The same things were measured in two ways. Each way mixes the same 4 hidden numbers, adds some noise and spreads widely along 3 directions of its own, which tell nothing about the thing.
(in the rows, 128 means zero)
Some things both ways: the first way, then the second way.
[122  97 136  98 132 117 149 122 152 123 135 164 109 124 150]
[131 139  87 117  89 122 111 105  97  64]

[122  54 160  96 118 132 153 104  99 109  90 126 117 137 149]
[133 152 131  78 143 133 103 125 119 100]

[144 103 151  58 148 119 123 156 131 150 152 111  72 106 120]
[ 99 146 100 111 129 127 129  96 125  70]

[132  51 119 132 109 107 171 116 130 117 112 146 132 163 155]
[115 130  98 120 105 129 128  99 120  95]

[102  98 130  89 107  83 160  93 120 131 125 159 142 131 128]
[118 135 102 102 132  96 145 102 112 107]

[109 104 131  95 109  90 155  85 128 119 131 181 150 128 140]
[138 147 121  71 154 116 121 107  98 120]

[149  83 154  85 133 128 136 134 121 120 136 145  96 129 140]
[130 149 107 100 119 128  97 121 121  94]

[137  85 133 103 122 103 146 142 116 144 140 144 108 148 122]
[120 130  98  95 121 115 136 116 140 122]

[154  91 138 104 135 132 119 156 122 136 131 125  80 137 134]
[107 130 125 124 127 119 131  84 129  84]

[157  61 140 100 132 132 147 130 133 112 125 120  95 132 163]
[118 135  59 105  88 132 121 121 100  78]

[208  96 144  70 141 126 103 145 109 125 172 110  87 104 142]
[111 144  65 139 124 109 123  81 101  82]

[ 66  92 145 123 123 143 139 103 149 106  65 154  98 126 158]
[142 113 174  28 127 136 127 128  81  74]

[ 93  42 129 123 106 118 177  94 132 112  74 125 126 151 163]
[110 100 115  86 103 143 154 112 109  73]

[156  61 119 103 124 104 170 129 144 128 148 129 115 142 155]
[115 148  31 173  93 118 107  75 113  74]

[195 123 108  86 123  93 101 133 113 138 187 126 113 111 134]
[ 85 149 100 130 172  94 144  35  88 115]

[135  49 162 126 118 121 187 154 119 125 128 195 120 199 125]
[184 187 131  87 135 125  29 178 174 174]

Other things, the second way, with their names:
Q_891: [125  88 151  72  67 167 132 147 134  77]
Q_199: [128 112 106  81  93 115 126  87  35  51]
Q_841: [139 157 160  63 150 139  95 149 129 126]
Q_788: [141 131 109  93 109 114 103 113  98  97]
Q_422: [115 131  90  89 113 137 146 131 124  90]
Q_749: [ 81 121  96 118 136 131 178  76 128  81]
Q_482: [140 143  87  69 138 120 128 131 103 123]
Q_352: [135 147  88 100 124 110 106 106 102 123]
Q_862: [111 136 100 107 122 136 144  96 125  75]
Q_27: [129 188  97 129 161 112  70  94 122 119]
Q_235: [ 94 142  65 157 145  85 158  30  89  72]
Q_144: [122 113 146  26 128 138 139 142 104  98]
Q_907: [155 149 117 102 116 107  84  96  86 106]
Q_313: [ 87 146 113 146 185  86 162  16 102  96]
Q_20: [171 145 158  46 152  99 125 165 180 207]
Q_434: [124 142 109  68 125 141 110 130 100  80]
Q_972: [ 77 118 120 128 119 148 152 111 173  77]
Q_975: [ 84 122 127 128 141 130 155  54 100  87]
Q_167: [135 135 109  80 113 133 128 139 135  91]
Q_225: [158 177  73 107 143  94  97 131 163 143]
Q_81: [ 97 117  91 114 108 135 156  93 122  76]
Q_721: [144 144  99 105 119 109  98 119 115  98]
Q_736: [131 172  49 105 138 110  99 122 124 108]
Q_145: [135 144 133  72 182 102 147 107 133 115]
Q_191: [ 69 135  28 177 135  96 162  33 116  68]
Q_488: [135 136 114  93 118 107 129 119 125 108]
Q_951: [149 176 130 122 140 111  64 121 168 141]
Q_530: [ 90  88 131  80  88 166 135  91  60  18]
Q_329: [143 145 103 103 131 104 114 120 134 137]
Q_600: [ 97 123  56 101 116 106 164  61  57  76]
Q_933: [ 95 136 120  88 133 149 141 123 141  83]
Q_823: [ 91 107  95 112  89 153 146 100 113  46]
Q_179: [152 137  74  91 104 100 107 113  75 110]
Q_371: [145 145 118  91 116 111 100 119 129 122]
Q_166: [139 147  94  92 131  88 108  66  44  98]
Q_450: [154 168 129  80 144 109  92 138 155 122]
Q_234: [131 145 123  82 129 116 120 138 159 136]
Q_901: [141 149 112 108 126 111  92 138 160 128]
Q_824: [141 142 111  62 144 114 126 122 120 103]
Q_677: [183 133 101  69  78 117  88 159 126 103]
Q_227: [109 136  57 120 123  99 148  75  85  66]
Q_808: [107 127  85 156 104 114 136  77 118  83]
Q_195: [102 126  51 123 104 121 147  93 106  68]
Q_337: [144 148  62 121 118  95 116 103 114 111]
Q_568: [169 163 158  70 128 126  69 182 174 147]
Q_548: [122 157 156  58 144 149 111 156 175 121]

Some of these things the first way, each followed by its name:
[114 113 140 100 130 113 132 144 134 142 130 156  96 134 119]
Q_488
[166  58  87 114 110  83 158 125 129 138 148  86 123 141 155]
Q_191
[168 126 171  49 164 158  97 120 145  97 148 139  73  61 170]
Q_530
[124 108 181  93 156 147 117 209 122 159 136 162  47 157  91]
Q_568
[ 60  66 137 138  84  86 175 120  87 151  78 177 148 205  92]
Q_20
[175  83  99 120 123 113 130 118 144 111 143 117 114 125 171]
Q_600
[132 121 129 110 124 127 124  81 154  87 129 180 124  99 180]
Q_199
[177 101 152  95 133 123 111 169  99 143 155 140  85 145 112]
Q_329
[111 102 153  89 131 110 133 158 115 158 129 148  91 147 101]
Q_234
[129  99 136 109 129 134  91 164  99 150 104  85  64 131 111]
Q_145
[172 101 135  78 144 119 119 159 134 141 164 115  75 113 139]
Q_195
[164 131 146  96 135 124 111 131 136 112 163 192 106 116 145]
Q_907
[154 105 157  88 128 119 129 140 109 128 152 166 106 136 123]
Q_371
[125  68 139  93 109  88 169 124 102 142 132 147 131 159 115]
Q_225
[ 97  43 174  90 136 138 163 160 112 146  87 112  75 163 118]
Q_548
[166 122 127  69 136 103 115 124 137 130 172 132 103  95 142]
Q_227
[149 108  84 110 102  72 135 103 123 137 155 135 143 128 140]
Q_313
[143  86 180  18 135 103 137 130  78 154 146 105 102 107  98]
Q_972
[151  98  89 109 106  86 129 102 125 130 146 114 134 120 151]
Q_235
[ 77  89 160  82 113  99 165 104 113 137 106 166 131 143 114]
Q_450
[116  69 115 103 118 105 149 130 124 142 109  93  99 138 135]
Q_749
[ 97  80 144  96 115 115 146 106 113 128  93 130 117 133 133]
Q_824
[117 112 148  64 147 111 146 128 155 137 153 148  93 104 136]
Q_823
